There are 10 hidden switches. A switch that is on adds its own fixed numbers to the row, and there is some noise. The rows also spread widely along 16 directions, which tell nothing about the answers.
Known rows, each followed by its switches (1 for on, 0 for off):
[  8  10   3   9  -5  -1  -3 -12  -3  16 -21  -4 -10  -7   2   1  -3 -20
  -9 -14  14  10  -3   3  13   3   1  14 -19  14  17   3  15   9  17   1] -> 0 1 0 1 1 1 0 1 0 1
[  2   3   3 -13  36  10   6  -1   3 -13  -9   8   7  -6   6  -9  -7  28
  35   0 -35   9   1  19 -13  -7  14   2  10  -5  -2   7  31  19 -18  12] -> 1 0 0 1 1 0 1 1 0 0
[  1   7   0  28 -26  -7   5  10   0  10 -11   4 -11 -17  27  10  15 -11
  -9 -33   3   0   2 -12   7  -6   4  -5   0   3  18   3  17   5  23  -1] -> 1 0 0 1 1 1 1 1 0 1
[  6 -30   7  -9  -3  10  28 -16 -18   4   8  -4  21  -9  -7  19 -11   0
  -2  32 -13  -1 -18   0  -9 -14 -26  20  -3 -15   8  -6   1  -6  -5   4] -> 1 0 0 1 0 0 0 1 0 0
[ 16   3  -5  11  23 -12 -16  10   4  -9  -3 -13  -9 -16   5 -23  24   8
 -13  -5 -30  -5   3  32 -25  -8  -6   1  16 -26 -19   4  11  16  -7  20] -> 1 1 0 1 0 1 1 1 0 0
[ -5 -20   1   2 -11   0   4  25 -11 -11  16   3   6 -12  -2   9  -7   5
 -13   6 -14   0   5   6 -20   0   1 -27  27 -13   9 -18   2  -7 -14 -10] -> 1 0 0 0 1 1 0 0 0 0
[-11   9  10  -4  -5  10  10 -19 -25 -21 -18   5  21  -3 -14  -6 -21  -6
  15  12   1 -17 -14  21 -15  -3  -2   9  -2  -7  24   2 -21  16  -1 -20] -> 1 0 0 0 1 0 1 1 1 0
[-29 -16   3 -13  23   1 -23 -12  -1 -26 -20   4  -5   3  -9   4 -18  -9
  17   5  -5  16  19  18   2  21 -15  13  -3 -22   9  -4 -16   8  -5 -13] -> 1 0 0 0 0 1 1 1 0 0
[ -3   0  11  11  -7   9 -17   3   5  -7 -22   7  -1 -17   7   0  -4   4
  22 -32  -9  15  14 -16  -6  11  -9  -4   6 -11  15   6   1  -1  -4  -4] -> 1 1 1 1 0 0 1 0 0 1
[-10   6  14  24  15  10   0 -25  -2  17   8  -4   2 -16  -8   8 -12  -2
  -5  -1 -10  22 -11 -16  34  -5   2  22 -15  28 -18  -4  32  -3   6  -7] -> 0 0 0 0 0 0 0 1 0 0
[ -1  -7 -10 -40  -4 -16 -15   4   8  -6   9  31  -2   2  23  -4   1  -4
  18 -10 -11  -1   1   5  -3   6 -12   2  20 -12  17   6   9   8  -3  -3] -> 1 0 0 0 1 0 1 1 0 1
[ -5  -9 -23  20  21  -7   5   9   3  18   0   2   9  11  -1  -7  -6 -17
 -27 -14  13 -21  15  -7  -2  -4  14   1   6   9 -11  -8  13   9   7  -1] -> 0 0 0 0 0 0 0 0 1 0
[ -1  24   9  14  -9  -4  -2  -5  -4 -11 -11 -10  -9 -19   1 -11  14  -2
  -7  -8  -3  -1  -3  25  -6  -5  10  -9  -7  -3  -1   1  -6   7   6   5] -> 1 0 0 0 0 0 1 1 0 0
[-16  -3  10   3  13  -1 -21  17  -2  -1  -6  21   7  -3 -13   9  -4  -3
   7   8  12  17  24 -12  -4   1  22 -18  13  -6   0 -13  11  -7  10  10] -> 1 1 1 0 0 1 0 0 0 0
[-13  -5  20  -4  20  19  -5 -11  -3 -21 -15  23  -4  -4   1   8   5  28
  22   7 -20   9  24  -4  -5   6  20  -9  -1  -4   3 -21  18   1   7  13] -> 1 1 0 1 1 0 0 1 1 1
[-33   4 -13  10   5 -29 -34   2   5  -9  10  11 -13   2  -2  -6  10   5
  -1 -10   3 -17   6   3  -1   7 -28  19   8 -22 -11   7   2  -3  15  -7] -> 1 0 0 0 0 0 1 0 0 0
[ -3   9   9   2 -15   0  -3   0 -22 -13  -2  11  -9   7   3   7 -16   3
  12   0   7 -16 -14  13   3  -2  -2   5   1   9  30   9   7  13   5 -31] -> 0 0 0 0 1 1 0 1 0 1
[ 14  -7   3 -21   5   1 -10  23   3   4  -6  16 -10  -1 -16   0  -7  11
   8  13  10  17   0  19 -31   1  10 -29   8  -7  17 -14  21 -18 -10  19] -> 0 0 1 0 1 0 0 0 1 0
[ -8  11  -4   9 -15  -5  -8  -8   9  12  -4   6   8 -22  10  -6  18 -18
  -8 -20   5   6   9 -15   9   7   2   8 -10   2   1   0  -9   3  21  11] -> 1 0 0 1 0 0 1 1 0 1
[-29  15 -16   7  -1 -17 -13  -3  11   1   9  21  17 -15  -4 -24   7  -4
 -14 -20  -4 -16  14  -8  -2  13  10  -2   6 -10 -16 -10  -2  -4  17  11] -> 0 0 0 0 1 1 0 1 1 1
[ -2  14  -5   8 -12   5   7   1  -2 -12  -4   6   6  -1  10  -7   1  16
  19 -16  -7 -20   5  -1  -7   4  10   1  -1   5  11  11  -5  11   3  -8] -> 0 0 0 0 0 0 0 1 1 1
[-27  22  14  -3   8  -4 -11 -11  -2 -19   0  31  -8  -9   4  -7   9  16
  15  -5 -11  -1  11   5   5  -3  17 -11   1  -8 -11  -5  15  -2  16  10] -> 1 0 0 0 0 1 0 1 0 0
[  9   2 -12  -7   6  -1  -8  -2   3 -14  23  -3 -11  -2   2 -10  -2  31
 -11  -5 -25  -7  -9  17  -5  13   2   4  -5  13  -5  -9  13  12 -18  -8] -> 0 0 1 0 1 1 0 0 0 1
[-20   8 -18 -25   9 -31 -12  -2   9   7   2  12  -3   2  -1  -8 -12 -18
   5  -1   7   4  -5  17   8   6 -14  20   0 -13   2  14  13   4   7   2] -> 1 0 0 0 0 1 0 1 0 0
[-35   2  -7   5   5 -27 -19  -1   4  -3   7  15  -9 -11   3 -11 -29 -14
   7 -32 -23  -5  -4   1  11   5 -29   6  29 -23  -8  18  22  -1  -5 -28] -> 0 0 0 0 0 1 0 0 1 0
[  1  -2 -20 -13   1  -1  14  10   6  -2   9  12   3   4   7  -7 -10  15
   4 -16  -5 -13  -4   9 -21  -6   7 -11   4   6  10   0  15   1 -13  -4] -> 0 0 0 0 0 0 1 0 0 0
[ -7 -10 -31  13 -17  -4  31  17  12  15  -6 -13  -6   3 -11  22  -7  10
 -17   5  24  13   1   2 -15   6  16   3 -36  15  24 -20  21 -14   6   9] -> 1 1 0 0 0 1 1 1 1 1
[ 17  -9 -10 -21  -7  -1  -8  26   0   2  11  -5   4 -12 -16  -4 -10  11
   8  15  -5  13 -10  24 -28  13  -6  -4  10  -1  23   3   3  -1 -23  -2] -> 0 0 0 1 1 0 0 1 0 1
[  9  -8 -15  16  -6   4   4  14   2 -11  -8 -14  -9  -4   1  -7  13   5
 -22 -13   3  -6  12  20 -25   7   7 -15  -9  -5   7 -13 -17  -1  -3   6] -> 0 0 0 0 0 1 1 1 0 0
[  5  -2   0  13  -4   3   9  -5  -5  -4 -11 -10 -12   6  22  23  -4  11
  22 -11 -11   0   0  -9  14  -2  -9  27 -11  10  19  18  18  23   5 -16] -> 1 1 0 1 0 1 0 0 0 1
[ 18  -3  18   5  19  15 -33  -5 -12  -6  -3  15 -19   7  -1  -3   6  16
  15   8  -3   1  -9  11  -6 -10 -15  15   1   5   6   1  15   4   6  -4] -> 0 0 0 0 0 1 1 1 0 0

New rows, each followed by its switches (1 for on, 0 for off):
[ 10 -15   2 -21  -2  21  16   3 -15   4 -18   2  21   3 -18  10 -25 -18
   4  20  21  12   5   8 -13   6  17  -4 -10  14  35 -12 -11  10 -10  -7] -> 1 1 0 1 0 0 0 1 0 1
[-21 -13  -2 -14 -15  10  17   3   0  -3   2  26  -3   3  -1  20 -15  13
  10  -1  12  10   9 -11   0   9  11 -15 -14  10  23 -21  15 -21   1  -6] -> 1 0 0 0 0 0 0 1 0 1
[-18  -6  -7  13   7  -1 -12   5   3  18  -5   4  14  -7 -24   4 -11 -12
  -9   0  20  20  11 -15   1  12   5   8  -7   7   3 -14   7 -16  12   6] -> 0 1 0 0 1 1 0 1 0 0
[ -1 -21  -5 -12  28   4  19 -18   5  35 -11  12   8   6  -3  11 -30 -27
  -6  -2  11  23  -6  -9  19  -7  -2  15 -11  14   3  -9  44 -10   2  10] -> 0 0 0 0 1 0 0 1 0 0
[ 12 -30   3   4  27  18   6 -17  -6  -6  -9   7  -9  13   9   2   3  15
  -4   2 -14 -14   2   8 -10 -10 -23  14  -5 -12  -4 -16  20   0  -6   5] -> 1 0 0 0 0 0 1 1 0 1
[-14  17  -3   9 -13   1  27  -4  -6   0  -3   9  15  -7   4   7  -2  12
  10  -8   3  -8   1 -12   0  -9  24   2 -11  11  10   5  12   6  15   2] -> 1 1 0 1 0 0 0 1 0 0
[-26  31  -9   4  -5 -19  -6  10  -7 -13  10   7   9  -9  -7 -10 -14  -4
   6   2  -4 -10  -9  20   1  -1  26   2   8  10   6  11   4  26   5 -25] -> 1 0 0 0 0 1 1 1 1 0
[-10 -12 -16 -11  15  15   6   1   3  -3  32  33  27   7   4   2  -2  30
   7   8 -17 -13   7 -23  -4   1  25   8   3  26  -5 -23  17   9  -2  -7] -> 1 0 0 0 0 0 1 1 1 1
[-11   1  10  -5 -27   2   0  -9  -4  -4  -4  18  -7 -15   6   8  -2  -3
  -2 -20   1   3   7 -11   0   8  -2 -14  -2   1  20 -10   0 -10  11  -5] -> 0 1 0 1 1 0 0 0 0 1
[ 23  -9  -8 -14   6   1  29 -17   7  16   2  -5  13 -16  27   1   6 -24
 -33 -10 -18   9  -1   1  14  -7  29  -4 -11  20  -3 -14  13  25   0  19] -> 0 0 1 1 1 0 1 1 0 1
[  5  -5  11 -10 -21 -10  -1   8  -6  14   2  17   5 -22   8   7 -16 -18
  -2 -11  -7  18 -14 -10   2  -6 -11 -10  23 -11  18   1  27 -12  -2  -2] -> 1 1 1 0 1 1 0 1 0 1
[ -7  -8   0   1 -24 -14  -7   6 -11  -9  24  13   4 -18   9  -3  -3 -18
 -23 -10 -22 -19 -10   5  -7  -7 -16 -12  31 -15   4  -8  -5   7  -3 -26] -> 1 0 0 0 0 1 1 0 1 1
[ -7  13   9   3 -15  -4 -21   2 -16  -8   9   4   4  -9 -20  -4  -1   3
   1  18   8  -6 -14  14  -6   7  -9  11  -1  -2  13  -2  -9   1   6 -12] -> 1 0 0 0 1 1 0 1 0 1
[ -1 -30   8 -11  11  25 -12 -15  -4  -5   0  18   2   3 -12   7  -5  10
   2  13  -1  11   5  -5  -7  10 -18  10 -11   0   7 -28   0 -15  -5  -1] -> 1 0 0 0 0 0 1 1 0 1
[  0 -20 -37  -6   5  -4  12   3  14  21 -10   6   4  17   5  -2 -19 -12
  -5 -23  16  -5   5 -10  -4  14 -12  21 -13   6  17   1   5  -2   1  -2] -> 0 0 0 0 0 1 0 1 1 0
[ -1  -6  17  16   8  11   5  -6  -7  19   7  36   5 -17   2  -7 -12  -4
  -9 -18 -13  -6 -11 -14  -2 -28   0 -18  23   0 -10 -17  50 -18   4  -2] -> 0 0 0 0 0 0 1 1 1 1
[ 18   9 -12  -1   2  -5 -14  11   5  19  -4   7  -6   1  -1 -16 -15  10
  11 -19   2   4 -22   4  -7   9 -15  17   4  11  17  15  29   2 -10  -5] -> 1 0 1 0 1 0 0 1 1 0
[ 14  15 -26  -9  -2 -10   8   7  13   4   7  -6  -8   2   9 -10   3  17
   1 -14  -5  -7 -16  22 -13  -2   5   8 -11  12   8   8  22  12  -7   6] -> 0 0 0 0 1 1 1 0 0 1
[ -2  -3   3  19  -6   9  -9 -10   1  -6  -9  -5   4 -19   8  -6   0   1
   8 -27 -18   7  -1  -8  -3   8 -21  12   2  -9   6   5 -11  -2   1  -5] -> 0 0 0 0 1 1 1 1 0 0
[ 25 -18 -10 -31  -2  -2   5   7   6  21   1  -7   7  -1   8  16 -10 -32
  -5   9   6  33  -7   3   2  -2  -1   7  -1  18  22  -2   6  11 -10  -1] -> 1 1 0 0 0 0 1 0 0 0
[ 12   5 -10 -11 -27  -8   9   4  -9   6  20  12  -1   1   5  -1 -14   6
  -1  -4  -1 -21 -32   6 -13 -10 -17   8   3  10  23  10   9   1  -3 -21] -> 0 0 0 0 0 1 0 0 1 0
[ 15   3 -10  20  10  -9 -38  19  11  -6 -19 -28 -27   0  -1  -7  21   3
   4   1   1  11  10  29 -11  18 -16  20  -8 -12   5  10  -8  16   1   5] -> 1 0 0 0 0 1 1 1 1 1
[-12  45   0 -32  20   2 -12 -29   8   8  -4  36  15   1 -16 -27 -19   1
  18 -10  14   4 -11   5  11   1  32  11 -21  34  -2  -1  27  14   3   7] -> 1 1 1 0 0 0 1 0 0 1
[  3  -6  12 -32  -9   0  -8  -1 -12 -13  25  28  10 -12   9  -2   4   0
   4  13 -21  -6  -3   6  -4  -1   1 -10  21  -4   9  -6  -4  11  -4  -9] -> 1 0 0 1 0 0 0 1 0 1
[-29  12 -17   9 -20 -17 -15   3   6   7   7  18  10 -10 -11 -10  -1   5
   8 -20  15 -19  -4 -12 -13   7 -24  18  -2 -13   9  10  -2 -13  14  -5] -> 1 0 0 1 0 0 1 0 0 1
[  7   7 -10  16 -14   2   9   1  -1   7   1  10  10   1  21  -4  19   4
  -3 -21   6 -24   7 -19  -1  -5   4   7  -3   6   2   3  -1   6  17   6] -> 1 0 0 0 0 0 0 1 0 1
[  5 -11   6   1  -2  28   5  -1 -12   6   3  12  17  -7 -17  -4 -29   2
  -3  -5  -3  -1  -7  -7 -11   9   1  -8   7  17  15 -21   8  -3 -20 -21] -> 1 0 0 0 1 0 0 0 1 1
[-15  -7  12   0  -1 -11 -10  -5 -10  -2  -1  10  -6 -11  -7   7 -10 -15
  -1  10  -1   7 -11  14  -1 -13 -19   3   7 -20   5   1  10 -10   8  -5] -> 0 0 0 0 0 1 1 1 0 0
[  8  -1  11  -9  15  19 -13   5  -4  -1 -16  19  -2  -1 -12 -16 -11  -2
   7  -8   9   9   9  13 -14   6   7 -19   7   2  10 -11   6  -5 -11   1] -> 1 0 0 0 0 0 0 1 0 0
[-19  25  19 -16  -7   1  10 -22  -9 -23   8  22  -1 -34 -13 -20 -31  17
   4 -13 -39   0 -19  24  -5   1  14 -23   7  -3   0  -6  25  -1 -20 -15] -> 0 1 1 1 0 0 0 1 1 1
[-25  13   9   6  -5   0   0 -10 -13  -4  16  11  21 -18 -14  -5 -12 -16
 -15   0   0  -7   3  -5   9  -1  21 -12   7  13 -10 -11 -10   5   5 -16] -> 0 0 0 0 0 0 0 0 0 0
[  5  15  -3  -5 -13   0   9   4   5   9  -9   0  -8  -4  12   8 -15 -10
   9 -23   4  17  -2  -2  13   3  15  -2  -9  25  21   8  21  12  -3 -12] -> 1 1 0 0 0 1 0 0 0 1
[-11   2  10  25   0   9  13 -16  -5  -7  -7  13  -2 -14  10  -2   3  10
  -4 -19 -19  -8  -2  -5  -2 -14   1  -4  -2  -7  -6 -12  17  -5  11   2] -> 1 0 0 0 0 1 1 1 1 0
[ -7 -16 -15   4  26  -7 -16  12   8  12 -10   2   0   0  -4  -4 -19 -10
   8 -14  -2  11  10   0   2  10 -12  16   9  -8   2  12  17   6  -5  -4] -> 0 0 0 1 0 1 0 1 0 0
[ 22  -3  19 -38 -12   3 -16  -6 -13  -1   5  28  -3  -3  11   0  -3 -13
  14  13  -7   5 -14  11  -2  -3  -9  -4  17   2  26   0   2   7   0  -8] -> 0 0 0 0 1 0 0 1 1 1
[ -2   5   3  -4   0 -16  -1  10  -6  -4   9   1  10 -10   8   6   4 -12
   2   8 -12   1   5   5  -1 -15  14  -8  21  -8  -4   9   6  13   4   2] -> 0 1 0 0 0 1 0 0 0 0
[  3  -4 -12  -1  -3   2   2  27   4  10  -7   3 -11   1 -12   2  -9  -1
  -8  -4  24  11   2  16 -24   2  12 -22  -4   9  20 -13  14 -11  -8   1] -> 1 0 0 0 0 0 1 0 0 0
[  6   9   7  -4  -7  -6   2   3  -5   5 -16  10   6  -3  25   9  -3 -26
  22 -12   1   1  -1  -4   6 -17  10  -2  17   2  21  20   7  22  14  -5] -> 0 0 0 0 1 0 1 0 1 0
[ 17  29  21  11   2  13   5 -20   1  15 -39   0   1  -9   0  -8   3  -9
  13 -17  16  13   1  -2   3 -12  15  -2 -21   5   2   5  19  -1  12  29] -> 1 1 1 0 0 0 0 0 0 1
[  9  27  33 -21   4  23 -13 -17 -16 -16 -18  27  16 -15  -8 -16  10 -12
   7  12   8   2  10  16 -10  -9  44 -30  -4   9   8 -17 -20  21   8  16] -> 1 0 1 1 0 0 1 0 0 1
[  7   0 -13  17   0 -10  12  -4  -8   4  13  12   0  -3  10 -20   4   9
 -33 -19 -10 -37 -21   9 -16 -22 -11   2   6  -9  -9  -6  25  -1   3   2] -> 1 0 1 0 0 1 1 1 0 0
[ 11  15 -15 -29 -14 -19   8   9   8   6   4 -11 -19  -6   0   0 -16   1
   4   2   1  22 -27  37  -2   7   2   3 -14  15  26  12  23   4 -12  -2] -> 0 0 0 0 1 1 0 1 0 0
[ -5  12  13 -36  -6   4  -1 -10  -6  -1 -15  18  15 -19  -8 -12 -31 -31
  19  -1  -8  18  -8  19   1   8   5  -7   9  -4  26   6  -6  16 -12 -12] -> 1 0 0 1 0 1 0 1 1 1
[ -5  20  -2  14 -36   1  17   1  -2   3  -1  -9  -1 -26  -9  -6  -6   0
 -17 -16   4   7 -14   8  -7  12   9 -13 -15  14  17 -10  -4 -11   1  -7] -> 1 0 0 0 1 0 0 1 1 0
[ 26  -7  16  20  16  15  -4   9 -18  -2 -38 -16  -8   6   7   1  -3  -6
  19  -5   3  -6   4  17 -16 -10 -12   4  12 -13  20  18   5  20  -5  -3] -> 1 0 0 1 1 0 0 0 0 0
